The rows of a group lie close to one hidden flat surface of 9 dimensions, which passes through zero. Surfaces can cross.
In the rows, 128 means zero.
Some rows, each with its group after it:
[108 147  86 108 164 103 176 181 178 158 120 135 161 199]	z_640
[157 109 121 160 113 135 121 111  82 134 146 131 145 140]	z_793
[112 121 123 111 105 167  82 182  92  97 110 136 171 124]	z_562
[127 142 155 136 159 103 138 138 203 152  97 149 114 138]	z_323
[148 129 163 118 137 108 161 104 186 149 126 131 164 115]	z_640
[159 130 179 112 109 111 112  93 160 133 104 152 142 121]	z_640
[141 138 114 109 115 127 107 119 147 110 116 175 156 203]	z_640
[109 141 158 122 164 145 145 168 132  88 135 118 139 110]	z_70
[129 139 134 153 109 154 139  94 108 132 159 129 124 133]	z_562
[148 110 150 173  89 146 107 114 160 170 119 147 173 112]	z_793
[122 128 100 102 131  98  74 220 147 108  92  78 162 206]	z_634
[133 109  96  89 143 121 139 110 129 136 112 162 168 113]	z_70
[112 149 130 103 136 136  87 141 167 107 102 138 144 183]	z_793
[137 110 126 124 121 140 100 177 106  97 129 103 147 138]	z_634
[160  82  71  76 161 117 114  88 121 151  89 176 104 153]	z_323
[108 150 163 182 133 147  97  93 115 144 116  99  92 109]	z_640
[127 122 117 120 142 137  84 134 156  98 112 137 145 159]	z_70
[128 113  95 141 153 122 131 104 127 167 111 125 122 146]	z_634
[114 118  58  93 145 119 132 128 110 101 134 163 125 146]	z_70
[113 127 123 147 103 145 144 155  62 146 144  80 111 126]	z_562
[104 129  92  95 119  94 149 129 116 140 130 122  71 107]	z_793
[152 102  94  97 176 101 120 119 135 115 115 131  98 177]	z_793
[ 92 177 133 153 137 163 106  96 186 103 141 143 176 163]	z_562
[139 102  80 116 132 128 146 146 143 122 154 126 148 135]	z_640
[147 131 172 130 107 121 129 129 139 149 114 112 172 129]	z_634
[144 104  85 120 126 102 149 105  84 142 134 156 146 122]	z_70
[118 117 124 101 161 137 161 150 145 140 111 140 165  95]	z_70
[145 100 147 104 157 178 152 128 170 166 100 137 195 113]	z_323
[116 142 170 127  32 160 131 192  99 115 148 138 134  74]	z_634
[168 120 190 153  66 151 129 131  83 160 133 108 131 125]	z_70
[141 124 129 101 121 118 109 130 202 148  97 159 115 156]	z_793
[130 126 160  99 143  97 164 134 116 131 120 111  93  67]	z_640
[137  94 121 146 157 151 147 184 129 142 130 106 125 112]	z_634
[115 150 164 172 100 137 139 138  96 142 132 154 133  87]	z_323
[133 112 108  86 133 122 103 116 135 135  99 122 132 139]	z_70
[159 127 141 201 138  38 145 125  76 154 143  77  94 145]	z_70
[170  91 101 116 127 111  93 125 121 103 130 128 136 155]	z_634
[117 156 153 105 172 103 124 141 127  54 140 101  93 158]	z_70
[121 107 103 113 151 154 169 204 176  97 161 113 161 107]	z_640
[ 97 151 137 117 140 117  86 142 128  87 111  88 140 131]	z_562
[114 188 195 134 120 136 162 125 104 149 111 153 150 172]	z_640
[140 129 140 131 104 141 114 124 107 122 131 152 118 143]	z_323
[ 98 142  70 118 159 124 108 174 122  90 138 119 108 205]	z_793
[ 99 163 121 120 102 159 195 110 119 175 141 167 185 145]	z_562
[122 106  96 151 128 164  90 137  91 134  98 182 130  95]	z_323
[ 95 131 100 164  93 169 103 156  86 127 133 139 167 117]	z_323
[130 141 176 137 147 135 138 132 183 120 123 123 163 111]	z_634
[ 99 127  92 114 170 101 163 142 124 150 116 107 108 103]	z_323
[157 146 165  61 156  89 179  39 112 109 125 196  83 127]	z_323
[164 117 203 158 109 153  96 148 152 132 117 110 142 116]	z_562
[ 73 163  98 147  60 109 131 143 112 177 130 108 136 101]	z_793
[103 108  92 168 173 143  43  82 178  59 136 115 155  45]	z_640
[122 141 127 135  98 160 108 161 111 120 131 137 142 186]	z_793
[137 104 114  91 112 150  95 151  95 122 105 136 110 154]	z_793
[172 110 159 105 125  92 130 137 133 102 133  97 156 121]	z_634
[122 137 112 174 132 161 168  73 144 136 176 165 119 113]	z_562
[108 117  95 101 128 119 107 146 120 136  89 134 179 108]	z_562
[124 133 117 155 165 140 172 107 163 117 176 149  71 123]	z_562
[113 139  80 139 123 140  66  88 180 125 115 190 118 180]	z_634
[120 136 132 121 140 131 145 152 110 107 144 119  96 122]	z_323

New rows, each followed by its group:
[ 94 162  97 133 168 149 156 112 139 174 113 152  92 200]	z_634
[145 124 137 111 109 124 146 134 128 141 114 164 195 126]	z_640
[109 124  95  65 110 108 212 147 112 211 122  97  56 133]	z_70
[130 121 140 137 144 162 118 143 140 141  97 189 128 117]	z_323
[112 153 119 127 125 119 108 110 140 139 106 139 132 172]	z_634
[107 115  75  72 134 142 102  98 135 106 117 154 133 116]	z_70
[119 148 144 166 121 143 120 142 138 145 120 114 188 160]	z_793
[133 152 174 140  99 173 140 134 135 154 126 151 143 162]	z_634
[119 103 110  63 126 164  95 162  84 107 104  94 101 131]	z_70
[113 143 120  92 131  82 130 113 135 172  88 101 134 135]	z_793
[121 150 115 117 135  92 129  78 119 116 137 112 108 145]	z_562
[109 173 132 131  78  95 152 132 159 174 127 137 129 170]	z_793
[169  83 163 124 112 140 163 112  97 164 144  43 158  56]	z_323
[123 141 180 151 142 188 165 112  82 116 153 126 130  88]	z_634
[123  96 115 109 130 192  80 178 118  76 121 151  98 109]	z_793
[129 126 161 163 133 127 128 160 157 145 122 104 123  95]	z_323
[ 85 144 105 127 160 155 105 164 141  64 134 159 181 120]	z_640
[121 134 133 166 115 126 140 160 109 144 143  97  89 136]	z_70
[153  93 162 135 152 149 127 158 117 117 124 119  66  77]	z_323
[131 167 175 149 143  99  78  76 152  63 149  63  77 172]	z_562
[104 128 116 141 181 101 126 124 167 141 104 136 113  88]	z_323
[139 110 124 134 117 120 134 130 179 127 140 156 113  93]	z_634
[141 124 134 108 120  91 105  96 127 130 104 148 113 121]	z_640
[149 134 171  75 126 159 144 151 122  97 125 151 157 155]	z_70
[131 125 153 140 140 138 157 122 101 148 129 105 140  91]	z_634
[208  86 150 114 101 115 103 125 143 151 116 129  76 194]	z_323
[107 138 105 154  76 148 128 120  78 124 173 122  60 125]	z_70
[ 98 108  45 127 138 163 164 148 112 149 140 188 142 109]	z_562
[121 150 133 148 108 120 171 143 115 157 149 117 134 163]	z_793
[139 130 127 128 107 117  83 108 144 138 116 114 108 167]	z_70
[114 154 160 146 161 120 163 152 140  97 149 122 127 121]	z_70
[135 127 131 130 113 117 147 124 139 180 116 139 122 140]	z_634
[165  78 118 117  98 128 124 178 136 162 118 112  88 129]	z_640
[111 114  50 113 160 122 157 146 151 132 125 192 170 138]	z_70
[159 141 172 150  94 143 112 122  71  75 163 137 121 157]	z_70
[136 139 158 186 101  90 103 134 148 159 111 145  99 124]	z_323
[114 125 111 170 138 125  96 191 165 149  99 151  89 154]	z_323
[114 116 102 105 100 154 112 113 104 133 128 122 107 102]	z_70
[131 124 143 166 129 166 146 101 117 184 118 139 139 104]	z_634
[114 151  88 118 116 187 168  87  74 122 172 214  27 200]	z_634
[125 132 156 178 131 145  73 147 140 108 131  73 111 142]	z_562
[ 93 134 147 162 141 137 168 170 128 158 136  72 156  60]	z_323
[136 146 145 131 118 186 136 122 127  93 155 181 102 175]	z_634
[ 83 160  93 115 170 129  92 127 179  78 122 144 150 150]	z_562
[157  82 135 111 126 189 129 178 113 116 149  67 135 125]	z_323
[153 107 116 141 146 139 104 118 102 137 113 115 149 171]	z_634
[138 113 124 101 109 141  66 106 104 107 111 113 118 141]	z_70
[ 85 162 101 107 114 108  97 118 131 112 114 125 127 137]	z_793
[129 123 108 142 161 128  80 105 110  99 118 114 165 145]	z_793
[144 108 110 134 137 117 145 159 101 174 113  98 135 163]	z_793
[190  82 134 152 197 164 119 113 126 128 124 122 155 205]	z_634
[123 143 189 158 113 151 175 173 116 163 125 133 116  98]	z_323
[145 110 101 105 118 153  86 156 104  90 124 162 146 185]	z_70
[100 133 147 170 146  90 146 150 120 137 129  94  81  49]	z_323
[145  66  64 139 151  97  94 152 152 107 132 114 120  71]	z_634
[131 150 207 145 140 127 180 161 176 154 125 109 119 106]	z_323
[ 96 160 145  97 110 127 132 105 104  85 143 129 108  94]	z_793
[140 160 183  95 114 110 130  87 117 100 113 172 141 132]	z_640
[133 120 128  64 124 117 126 192  90  83 121 129  85 160]	z_562
[161 133 158 122  89 111 167 143  94 170 135 110  89 177]	z_70
[147  99 135 160 134 109 144 109 101 174 114 119 177  58]	z_70
[149 108 154  34 129  99 105  62 116 133  71 134 106  92]	z_793
[171 116 146 108  97 128  78  99 110 118 107 138 150 170]	z_70
[137 131 139 125 188 101 161 106 154 151 117 104 133 148]	z_634
[125 147 112 122  90 132 170 114 111 210 119 165  80 198]	z_634
[123 136 114 100  96 114 202  92 183 225 118 159 127 127]	z_70
[100 136  81 114 150 135 155 140 173 134 132 175 143 129]	z_70
[142 132 168 164 100 125  88  67 142 131 125 119 139 103]	z_70
[160 110 112 113 123 121  64  49 120  78 130 156 129 131]	z_323
[125 122 119 151 110 150 119 153 130 131 140 137 133 141]	z_793
[149 144 182 114  85 162 134 145 102  96 148 142 142 154]	z_634
[106 148 157 186 130 139 172 172  94 117 173  96  90  90]	z_70
[135 133 128 115 150  74  94 107 101  90 125  78  75 147]	z_70
